Each new row is followed by what is left after taking away its nearest point in the smallest flat space through zero that holds the last named rows.

k785:
[[5.6,9.1,-4.8,-29.5,-17.0,0.4,2.9,54.1,19.8,-31.8,-16.0,2.7,57.2,-25.7],
[36.8,-19.7,-71.0,-34.1,-4.6,41.7,-10.5,19.8,1.1,2.3,-22.4,-29.2,18.6,-12.8],
[35.1,3.3,28.1,-18.1,17.6,-15.3,37.3,4.6,5.5,-31.4,-20.9,-15.8,31.5,0.9],
[18.1,-23.3,27.3,-40.0,36.0,1.2,24.3,33.0,-7.0,-29.5,-34.0,-6.5,15.4,38.9],
[-3.5,-25.3,-43.1,26.1,-8.6,-19.8,-18.3,-3.5,-15.3,-41.3,-11.1,14.7,15.2,28.4]]
New rows:
[10.9,-11.7,-3.4,-35.4,-22.9,-29.1,7.5,36.8,-36.1,-32.9,0.7,4.4,8.4,31.7] => [12.2,5.5,-2.2,-23.7,-30.4,-21.1,7.2,9.4,-31.2,0.2,20.0,-4.6,-12.7,7.3]
[24.5,29.3,10.3,29.7,26.9,-26.2,-17.1,-24.7,8.5,-10.6,-15.2,19.8,1.9,-31.0] => [15.5,14.8,0.3,7.3,33.8,-4.2,-29.5,0.5,4.8,-0.7,-22.9,21.3,-6.5,-17.7]
[37.3,1.9,35.5,6.9,-2.0,7.6,35.9,-14.2,-17.1,28.4,-30.6,-33.9,-3.0,35.8] => [6.4,6.1,10.4,18.7,-32.2,5.7,5.4,9.2,-10.9,22.4,-20.5,-11.1,11.3,22.0]
[7.3,-27.2,26.7,-12.2,0.7,-30.3,-4.3,-1.4,20.7,-31.7,-15.7,19.4,24.9,-21.0] => [4.4,-31.9,9.8,-12.0,2.2,-9.5,-16.3,-14.4,15.4,-1.0,-7.6,12.6,-3.6,-20.9]
[-21.7,-13.0,27.1,-32.7,35.0,4.4,-15.8,17.0,12.8,-17.5,-5.5,28.6,-6.8,-9.0] => [-2.4,-9.3,-0.3,-12.4,25.2,0.9,-15.0,-15.1,11.6,-16.3,-0.2,16.3,-6.6,-23.4]
[32.7,-8.7,-27.8,-25.4,13.7,-3.3,-16.0,6.2,-17.8,26.9,-33.2,25.8,5.3,-15.2] => [19.5,2.0,-2.6,-9.2,11.2,-22.0,-12.0,-2.6,-16.2,23.6,-23.2,37.3,2.8,-15.7]

k941:
[[5.4,-3.8,18.0,-28.4,-8.4,-50.6,21.9,3.4,-16.7,13.0,-39.4,-12.9,-8.1,-25.1],
[13.9,32.1,-19.0,-13.2,-2.7,1.4,27.9,-19.5,-23.6,-14.4,2.1,11.7,-11.4,-0.2],
[20.5,-11.8,9.0,-7.1,-4.2,4.4,-14.2,3.2,-26.8,29.5,6.0,8.0,-5.0,-5.4],
[22.5,6.8,10.5,-7.9,-42.0,-32.5,26.6,30.4,-9.0,-2.7,-1.7,-0.6,6.6,-20.1],
[51.9,-25.3,-4.9,8.6,21.3,-2.2,-25.9,19.5,25.6,13.2,-5.9,4.4,11.6,-48.6]]
New rows:
[-33.3,-0.9,-10.8,-1.8,5.5,4.5,28.9,18.7,-30.6,-11.6,-6.2,-55.3,43.0,-37.6] => [-22.1,-3.5,-16.3,1.9,13.7,25.2,14.4,12.7,-39.8,-1.4,7.1,-45.7,40.6,-34.2]
[3.7,0.0,9.6,-0.1,3.2,-1.5,-4.5,-8.6,-11.7,-32.5,24.2,0.0,7.1,-36.1] => [-11.0,-5.9,17.8,-2.3,3.5,-2.5,-9.1,-11.5,-16.4,-25.1,21.1,-4.3,4.6,-26.2]
[8.1,13.3,23.3,49.2,48.5,5.6,-24.6,-19.6,4.7,-9.6,-9.0,-8.5,-25.8,-12.5] => [7.7,21.6,34.0,44.9,11.0,-7.9,-6.0,-2.2,-11.9,-10.0,-0.4,-7.9,-23.7,-6.4]

k100:
[[-7.2,-2.8,20.5,-25.2,-8.9,-5.2,-10.8,16.3,3.7,-31.4,1.1,-79.0,45.9,1.3],
[10.5,-9.6,7.4,-33.6,-12.9,-13.9,21.5,-0.3,9.0,1.4,-22.3,11.5,-8.6,-18.9],
[-12.6,-2.6,4.4,6.3,-30.1,9.1,30.7,10.5,23.3,-25.5,-0.3,-6.0,18.3,-20.4],
[0.2,-23.2,12.7,19.7,-52.3,31.5,68.7,-19.9,27.0,-15.8,3.9,11.2,1.8,-12.3],
[32.7,14.5,-29.5,9.3,7.1,28.6,-23.6,-8.3,-12.1,33.3,-4.5,1.2,-17.7,-13.5]]
New rows:
[-18.2,-20.6,-24.0,10.1,36.2,33.9,26.5,30.4,-18.1,21.8,5.8,-13.3,35.9,-20.1] => [-16.7,-30.9,-13.0,-5.6,40.1,18.7,34.0,22.7,-21.4,26.1,-0.3,-1.3,25.7,-11.9]
[-31.4,-33.0,-34.9,6.5,-18.3,31.9,-17.9,-22.2,32.8,32.4,-6.8,14.6,-0.3,7.9] => [-38.0,-34.0,-25.1,-14.2,-11.5,11.9,-25.6,-12.7,31.8,23.4,-12.4,1.4,8.9,10.0]
[-36.0,16.4,-18.5,-11.7,-29.3,-13.3,-9.0,7.8,-29.4,26.2,-21.4,-11.3,-7.6,16.0] => [-36.4,12.3,-16.7,-4.0,-38.7,-4.9,3.1,2.9,-25.1,23.5,-18.2,-9.9,-7.0,15.9]
[4.8,-23.8,32.3,28.3,-15.8,29.5,-34.4,-1.3,6.9,31.7,13.0,-6.0,-8.9,16.5] => [-4.3,-18.8,32.4,7.6,-17.9,7.9,-30.2,18.1,17.9,20.7,-1.7,5.6,-5.6,-3.8]
[34.1,-9.2,-26.2,-15.8,-8.3,-30.6,37.5,-29.8,-25.7,-26.0,-27.3,-10.8,-23.7,16.9] => [16.5,9.1,-40.6,11.0,-1.5,-24.7,20.0,-11.5,-22.5,-36.7,-14.7,-11.9,-10.8,12.8]
[10.9,-18.7,31.5,-32.7,-33.1,-15.3,35.9,-36.9,-5.8,27.1,21.0,-5.8,-1.6,-13.1] => [-7.4,9.9,7.4,-5.5,-12.8,-15.3,0.4,-10.7,-7.6,22.2,32.2,-0.4,7.7,-19.6]

k90:
[[35.0,-33.7,20.9,41.9,-44.1,-59.4,31.2,-15.1,9.1,17.7,-13.4,-3.1,35.9,-13.6],
[-0.9,26.8,22.2,-1.2,22.1,-4.5,-13.6,-8.7,32.2,13.3,-36.7,1.0,16.2,-64.4],
[-4.6,-18.5,25.1,11.0,-19.6,-29.9,17.4,-35.0,-1.5,9.8,-5.8,-21.1,24.2,-18.8],
[0.6,-0.2,8.6,11.0,-22.6,-3.3,-8.5,-1.2,6.4,10.7,-13.9,-7.8,14.7,-37.9],
[-15.0,-16.3,29.5,12.1,-15.4,-8.9,-2.4,-30.5,-5.5,-0.6,15.4,-42.2,21.3,-37.8]]
New rows:
[-19.4,-31.5,9.6,37.2,-32.7,21.7,18.6,-6.2,13.5,19.2,35.9,-5.0,10.3,-27.8] => [-19.8,-12.1,0.6,16.9,1.3,24.1,24.7,-3.9,22.8,19.6,18.7,20.7,-3.0,-6.4]
[35.4,-18.7,0.4,28.1,-28.7,-4.8,-28.0,9.7,20.5,-11.2,-27.2,-32.8,-31.9,-20.3] => [16.0,-12.9,-0.4,2.8,-5.2,-3.4,-15.6,-11.5,13.0,-13.6,-30.3,-28.7,-41.8,7.5]
[-20.7,15.3,-24.4,-35.0,2.7,-13.5,8.1,-11.4,-34.7,-5.4,-18.3,-28.4,32.1,36.5] => [6.0,18.5,-20.5,-10.8,7.3,-14.7,-6.1,14.6,-16.3,-9.5,-11.8,-27.8,37.7,9.3]
[20.0,-6.8,35.0,18.6,-11.0,4.6,-19.0,6.7,-25.0,32.8,25.3,22.0,-19.4,-20.2] => [9.8,-1.2,34.6,3.2,2.6,2.9,-10.5,-6.1,-26.6,34.4,16.7,28.2,-23.9,-6.3]
[-10.3,-23.5,-37.9,17.8,25.4,-27.8,16.6,26.1,-8.5,10.7,28.8,-18.7,-9.6,-36.8] => [-22.4,-16.5,-43.8,2.0,22.6,-26.2,21.8,17.6,-11.6,19.3,9.3,-7.8,-12.6,-29.5]
